The rows come from 5 hidden closed curves, with some noise, and rows from the same curve form a group. Each curve winds through 6 dimensions. The rows are also pushed far along 5 directions, which tell nothing about the answers.
In the rows, 128 means zero.
Some rows, each with its group after it:
[150 131  69 150 138 150 114 134 228 132 108 178 112 130 103 123 142  96
  95 155 135 138] -> H
[125 137 213 136  89  76 173 144  57 103 110 143 164 174 107 141 138 196
 142  98 101 124] -> Q
[159 167  94 100 137  87  87 107 167 111 164 127 193  80  68 146 175 160
  78 153 175 173] -> Q
[132 164 107 141 147 146 145 111 170 161 114 158 114 153 163 126 161 134
 130 112  76 146] -> X
[122 168 100  95 160 121 148  79 116 190 169 103 148 125 166 128 138 151
 113 114 112 145] -> H
[157 138 100 113 176 111 151  84 104 180 178 106 159  67 188 172 162 169
  82 113 101 164] -> Q
[123  96 109 133 115 136 121 146 154 102 123 134 111 117  89 134 110  80
  97 164 176 106] -> X
[115  69 144 182 116 127 172 130 113 120 108 159 111 128 145 127 121 149
  96 125  89 117] -> C
[163  95 144 177 130  79 163 114 120 120 125 180 138  91 130 166 134 183
  61 136 103 153] -> S
[137 122 145 128 101 117 115 162 140 100 129 131 151 118  87 141 136 112
 118 145 146 126] -> C
[117 123 120 101 124 117 139 124 124 133 129 105 117 118 125 135 124 103
 118 134 151 106] -> H
[134 166 117  89 125 109  96 127 144 130 171 106 168 101  86 142 131 104
 108 161 176 140] -> H
[140 183 123  82 132 136  97 136 143 148 151 103 155 138 117 129 135 107
 161 128 147 136] -> S
[121 144  74 111 170 161  96 124 170 158 159  99 130  86 135 130 145  80
  85 145 129 132] -> Q
[132  93 132 124 121 127 120 137 121 112 115 132 116 112 112 123  97 122
 132 135 150 111] -> S
[125  70 104 125 127 171  77 155 145 117 134 104  97  82 123 105  66  58
 148 158 173 103] -> H
[ 95 129 140 105 123 124 140 103  82 131 137  98 117 141 141 111 110 131
 153 121 139 113] -> Q
[148 158 155 150  96 109 139 140 149 109 113 184 163 190  84 121 141 170
 145 125 119 148] -> Q
[148 165 101 145 137 161 151 129 182 166 115 165 142 187 151 120 165 145
 146 103  78 150] -> C
[ 86 129 188 176 146  85 170  90  52 150 127 138 109 132 182 119 119 198
  90  97  35 136] -> H
[151 126 124 107 128 120 120 138 122 146 136 102 136 126 140 130 108 125
 156 118 151 126] -> S
[137 143 106  79 105 138 129 123 132 136 138 109 156 168 110 108 123 129
 192 120 177 124] -> H
[117 146 158 153 132 101 130 125 122 124 121 147 135 126 120 131 144 157
  90 122  85 138] -> C
[133 148 124 132 150 110 123 102 129 156 139 129 128 108 156 126 129 152
 111 122 100 147] -> C
[135 173 137  99  99 133 121 143 133 130 115 110 162 205 120  98 146 156
 219  91 136 136] -> Q
[111 135  70  72 156 163 122  91 130 177 168  63 128  96 178 116 139 101
 148 121 141 125] -> X
[157 153 133 109 113 116  91 152 150 113 145 133 173 123  79 137 127 124
 138 146 167 144] -> Q
[140  85 145 111 103 107 138 129  88 111 143 114 140  98 119 142  98 132
 137 143 169 116] -> S
[136 147 115 120 145 136 135 123 147 163 109 129  98 142 166 121 119 119
 148 110 105 120] -> C
[118 163 150 112 115 125 161 131 107 149 140 115 156 166 139 136 156 141
 141 107 102 128] -> C
[135 132 122 120 103 119 110 139 154 109 126 113 134 121 116 127 141 112
 146 140 157 135] -> S
[102  99 119 142 160 129 127 106  95 154 183  89 135  44 171 148 132 121
  52 143  96 139] -> C
[110 115 139  57  94 106 136 124  76 108 151  61 146 106 110 138 121 107
 158 136 199  97] -> S
[140  80 138 132  82 133 137 158 138  87  98 150 118 145  94 124 103 108
 160 144 173 104] -> H
[114 113 123  79 117 156 119 146 107 139 135  64 100 112 158 126  98  60
 185 131 165  89] -> X
[ 98 114 153 132 129 125 134 118  73 139 161  89 120 100 164 133 106 120
 123 133 117 123] -> X
[113 128 142 154 145 139 142 123 103 157 140 115 124 123 180 127 130 139
 121 110  71 136] -> Q
[132 153 150  81 105  89 122 113  90 115 147  82 155 122 129 136 136 148
 174 120 170 138] -> Q
[135 118 134 132 105 123 153 132 130 127 110 144 127 164 126 118 120 143
 157 119 134 121] -> S
[153 156 163 147  90 100 151 143 159  98  65 196 120 188 104 127 153 163
 163 112 106 134] -> X
[ 98 124 138 148 135 144 139 137 127 127  99 150  90 161 120 112 110 111
 116 126 103  99] -> X
[139  99  96 155 137 145 141 125 157 135 121 151 107 125 139 132 125 115
 109 137 126 130] -> X
[114 118 156 136 107 113 110 143 118  90 126 126 137 110  94 130 132 124
 113 144 140 125] -> H
[130  82 161 148  92  76 124 136 106  78 136 117 130  60 114 154 125 130
  94 159 157 133] -> S
[112 133 162  99 103 104 122 135  83  98 151 106 165 117  82 137 127 132
 126 143 163 119] -> H
[138 125 188 151  97  95 166 152  99 103 106 167 150 158 103 148 136 169
 120 117 100 124] -> C
[ 95  76 157 146 119 117 168 117  66 117 144 119 121  95 143 144 115 134
  84 138 111 110] -> H
[ 96 112 164 133 116 148 168 131  73 146 115 124 115 183 158 100  97 142
 170  96  88  97] -> C
[147 141 108 132 137 114  91 139 174 125 128 130 136 110 103 127 131 120
 105 142 147 142] -> S
[174 139 134 175 114 122 131 158 194 121  90 203 119 161 111 140 133 132
 127 134 108 146] -> S
[105 147 144  94 146 102 156  92  68 147 140  99 125 121 152 141 134 149
 115 113 120 116] -> Q
[154 146  95 105 116 146 145 135 169 143 124 140 158 170 111 129 156 133
 152 117 141 131] -> C
[124 122 178 143 106 101 152 132  92 116 120 135 118 122 150 146 121 140
 136 126 105 125] -> X
[118  59 122 182 142 135 133 135 139 112 103 148  61  70 156 140 103  91
  73 151 107 110] -> Q
[136 145 158 156 141 137 123 148 133 143 102 162 103 154 145 123 108 128
 138 112  77 126] -> S
[140 151 152 110 107 106 143 136 121 134 109 130 126 161 133 130 120 136
 169 113 129 120] -> C
[108  27 223 162  68  66 151 163  30  53 101 110  97  76 121 151  77 131
 119 143 150  86] -> Q
[122  80 176 154  93 108 115 169 111  70 111 154 107 108  70 139  75  93
 104 172 168  96] -> X
[141  81 121 142 143  91 142  97 104 126 146 124 129  49 151 156 129 160
  69 138 127 143] -> H
[129 139 113 136 139 143 126 120 143 155 148 124 129 122 157 126 132 122
 128 128 110 145] -> S
[107 153 126 136 136 138 157 110 127 149 117 139 113 171 151 114 144 141
 131 107  87 127] -> Q
[116 121 127  83 125 146 126 138 101 142 137  70 105 108 164 134 109  75
 170 124 151  97] -> X
[136 158 115 100 138 116 141 110 135 157 127 133 134 151 123 124 123 140
 132 118 134 125] -> H
[113 123 143 106 101 155 146 159 119 127  92 117  99 186 128 107 102  91
 194 114 140  83] -> H
[150 123 122 118  92 149 106 174 173 111  99 128 121 162 108 110 117  89
 195 130 163 113] -> C
[107 107 144 127 109 140 125 148  99 117 138  99 115 146 125 120  90  94
 155 138 160 105] -> X
[134 159 119 123 142 136 120 111 138 151 131 129 131 139 152 117 140 145
 151 111 104 147] -> X
[154 179  91 103 134 155 126 127 200 151 102 151 122 164 131 122 161 113
 164 115 121 135] -> X
[156 141 122 101 107 129 132 144 145 136 119 118 135 161 131 127 126 121
 187 115 157 125] -> S
[130 100 129 136  85 130 101 173 182  75  83 159 109 149  56 105 105  86
 142 157 179  99] -> C

New rows, each followed by its group:
[131 165 112 122 123 125 127 114 167 145 117 144 124 170 125 102 131 136
 155 122 126 137] -> C
[145 133  79 144 144 171 108 147 205 148 117 142 120 131 141 116 150  99
 129 125 108 140] -> C
[130 162 152  92 110 127 118 147 111 131 144 107 157 159 107 126 118 118
 172 125 150 122] -> Q
[105  81 133 108 114 135 111 154 106 111 137  86 105  94 114 124  76  66
 127 156 178  86] -> S
[104 118 161 120 109 121 145 122  83 120 131 112 122 127 145 126 120 132
 152 124 119 115] -> S
[142 144 138 145 126 100 156 124 129 123 124 154 139 145 118 153 151 154
  97 127 122 143] -> X
[114 157 124 116 129 136 134 115 117 142 142 119 143 169 127 110 130 141
 151 117 130 132] -> X
[131 125 108 108 128 165 125 140 138 158 159 106 142 125 142 128 115  90
 147 136 139 123] -> C
[111  66 191 161  94  83 130 135  71  67 104 139 110  88 112 128  99 156
 114 141 129 114] -> S
[155 132 118 131 140 127 123 119 138 141 142 147 135 113 135 141 119 134
 123 139 133 146] -> Q
[ 97  85 138 160 111 142 133 138 118 110 119 134 112 137 121 102 105 123
 122 134 120 109] -> Q
[128 123 120 124 136  96 109 108 115 118 170  99 168  63 121 147 155 153
  77 143 141 156] -> Q
[117 156 119  87 156 125 134  94  93 161 168  96 141 109 145 140 126 130
 116 127 132 130] -> Q
[115 108 157 132  79 114 127 155 123  88 132 136 144 136  71 125 109 108
 124 162 166 113] -> C
[123 102  97  85 134 160 108 135 130 157 149  77 100 104 149 116  70  58
 161 143 177  95] -> H
[127 119 152 106 136  97 144 115  73 138 144 104 141  95 142 147 119 150
 109 118 123 119] -> C
[151 151 109 107 139 142 144 125 140 170 126 115 129 156 168 130 137 132
 171  96 114 132] -> S
[101 153 106 113 141 168 139 123 138 169 148 111 134 160 145 110 134 105
 135 120 102 120] -> C
[124 118 127 113 131 141 150 121 108 151 143 120 126 127 147 134 111 119
 135 128 126 118] -> S
[125  86 164 174  97 115 110 159 130  68 112 162 125 100  82 136 120 119
  95 160 135 125] -> H
[120 126 161 157 110 115 143 152 130 112  96 145 114 148 130 130 137 132
 126 118  93 120] -> C
[ 97 105 135 131 129 141 152 115 105 138 133 127 101 113 148 128 109 106
 110 139 108 105] -> X
[102 150 113  86 142 151 131 109 111 173 152  95 124 151 148 103 100 108
 156 120 132 109] -> C
[114 131 125 141 141 126 118 123 127 125 115 120 112 135 137 113 131 138
 127 115 116 130] -> X
[105  96 108 148 169 126 153  89  93 152 152 115 115  87 167 140 128 145
  59 127 100 128] -> X
[117 122 115 138 149 145 137 106 136 149 119 139 100 116 164 117 130 130
 123 118  87 128] -> X
[122 122 206 159 105  86 158 139  66 106 122 150 134 129 131 152 124 164
 114 124  87 128] -> H
[137 152 162 123 128  91 129 121 101 135 131 124 143 122 139 137 133 164
 132 113 106 142] -> C
[104 137 150 100  99 130 141 148  96 121 125  88 121 176 123 123 114  98
 176 122 160  96] -> X
[121 109 157 134 109 121 114 154 108 121 134 102 116 116 136 126  91  97
 146 140 142 114] -> S
[ 73 109 181 102 118  97 160 110   4 148 146  42 125 142 182 105  91 165
 166  85 115  97] -> S
[140 172 140  96  91 101 145 136 139 116  90 125 147 206 108 112 157 159
 198  93 148 126] -> S
[162 132 168 149 105  98 138 146 133 102  90 176 124 145 114 144 126 154
 145 122 118 134] -> X
[139 151 161 150  94  96 106 158 164  83  98 171 145 154  61 122 137 139
 122 143 137 137] -> C
[124 119 170 126 107  66 128 117  89  78 108 134 128 108  94 137 125 166
 112 133 151 125] -> Q
[137 136 153 108 124 114 114 136 104 127 130 106 131 109 141 138 120 127
 152 120 130 125] -> S
[130  90 128 164 128 149  99 164 159 107  93 150  89 117 117 113 100  92
 120 139 122 110] -> Q
[153 140 129 118 112 118 125 128 131 122 134 139 152 147 109 129 123 145
 156 129 155 141] -> X
[ 84 151 189 106 118  70 169 102  33 115 134 100 147 145 120 139 141 179
 107 107 116 114] -> X
[124 140 140 107 135 107 131 124  93 138 167  87 169  85 139 156 160 142
  94 125 117 139] -> C
[121  95 174 179 134 112 160 125  88 132 115 152  89  98 182 148 111 140
 101 124  63 125] -> X
[116 134  95 119 163 178 126 127 147 158 120 123 107 137 153 116 137 102
 127 112  97 112] -> H
[127 128 138 142 131 140 163 126 117 150 114 145 108 164 162 127 121 137
 146 109  93 120] -> Q
[109 132 107 113 154 138 107 116 130 137 141 103 100  93 137 129 116  86
 106 145 140 114] -> Q
[131  98 103 143 147 134 118 128 155 120 118 148 110  88 114 134 128 114
  77 144 127 122] -> H
[116  82 145 155 113 128 157 138 108 115 130 146 133 117 115 138 119 129
  90 141 117 112] -> C
[125 174 124 121 136 136 126 125 157 137 111 139 123 151 132 126 161 127
 137 116  99 135] -> S
[153 179  72 105 158 150 143 101 177 183 139 137 152 166 149 124 164 148
 139 105 113 152] -> S
[178 148 103 131 131 144  90 162 205 132 120 165 141 123  96 138 130 100
 127 147 142 144] -> C
[133 151  88 131 186 155 119 114 165 169 119 131  85 109 173 135 141 102
 101 118  89 129] -> Q
[123 135 133 107 123 127 151 105  97 144 138 112 148 151 148 118 135 164
 161 102 122 133] -> H
[108 134 131 104 137 141 119 135  97 138 119  78 109 152 152 109 112 112
 173 101 135 105] -> X
[137 115 161 138 107 124 161 150 110 123  91 149 111 172 138 130 115 138
 165 107 110 108] -> Q
[112 143 156 123 122 111 132 125 100 126 117 130 135 163 115 107 115 158
 142 110 117 119] -> S
[121  94 186 166  99  99 129 161  96  76  74 151  97 156 104 119  95 142
 145 121 129 103] -> X
[162  94 135 129 110 114 102 148 133  98 130 142 142  96  90 137  98 124
 130 153 174 131] -> Q
[117 111 135 120 152 146 133 130  95 158 143  97  93  96 181 143 100  91
 127 124 112 109] -> Q
[116 138 117  36 112 105 131 112  86 127 171  42 163  92 116 149 143 108
 143 135 201 110] -> S
[ 59 102 157  96 103 146 140 140  53 117 123  62  98 171 131  90  78  92
 181 116 159  66] -> X
[100 133 132 107 118 132 115 130 110 132 157  81 148 113 130 119 133 114
 131 132 136 124] -> C
[119 121 188 162  91  87 175 138  85  96  94 157 121 181 116 138 128 169
 132 115 114 118] -> X
[123 169 158  88 116 110 131 120  92 137 145  96 150 137 138 132 137 139
 165 116 131 131] -> X
[113 156 159 119 135  98 145 103  92 135 130 129 134 121 140 137 146 162
 112 113  92 133] -> X
[ 88 133 131 110 118 140 124 126 117 135 131 105 122 155 118  92 105 112
 149 127 135 104] -> C
[124 139  96 151 158 167 119 136 176 145 105 162 100 169 117 108 120 108
 114 126 108 120] -> X
[136 119 102 167 137 139 137 121 180 121  98 190 118 142 107 120 146 145
  89 131 103 136] -> H
[101 105 161 136 113 145 139 150  90 124 106 112 116 159 142 103 110 132
 164 100  99  99] -> C
[145 100 109 141 127 120 103 137 159 114 115 128 117 102 121 120 118 121
 122 137 149 131] -> S
[163 161 145 148 133  86 119 134 148 106  98 169 141 147  98 145 154 174
 111 116 121 153] -> X
[139 129 125  99 120  94 108 123 118 115 163 112 171  95  78 139 120 138
 102 154 184 137] -> S
[135 156 125 150 121 151 127 132 163 133  97 162 126 191 136  98 146 151
 175 101  92 142] -> H
[125 126 171 161 108  72 125 129 112  97 125 139 141 109 111 137 135 165
  95 133 119 147] -> S
[129 116 138 141 120 126 130 132 129 122 103 152 122 153 119 104 112 154
 146 114 115 123] -> C
[163 134  98 141 162 121 136 107 172 149 128 166 121  73 149 166 160 134
  69 138  96 154] -> X
[108 114 123 135 118 157 139 142 134 136 128 126 115 150 129 115 113  95
 135 136 126 107] -> Q
[116 163 127 122 150 125 142 113 124 150 137 132 136 140 129 135 149 138
  95 122 100 130] -> Q
[ 72 112 128 105 110 154 124 126  94 127 143  70 121 147 136  86 106 103
 168 125 148  99] -> Q
[132 175 127  96 109  96 121 120 144 120 157 130 186 136  70 134 156 147
 112 146 164 149] -> C
[130 178 101 103 169 121 129  84 122 170 173 116 179 119 135 133 165 175
  93 115 106 162] -> Q
[161 111  83 142 134 148 121 134 186 141 158 147 153  89 124 149 145 107
  88 157 137 153] -> C
[ 89 159 120  72 133 147 153 114  88 164 142  62 146 172 154 108 150 132
 168  88 120 104] -> Q
[115 110  87 128 143 159 133 114 153 141 126 131 116 126 131 112 133 115
 112 130 126 119] -> H
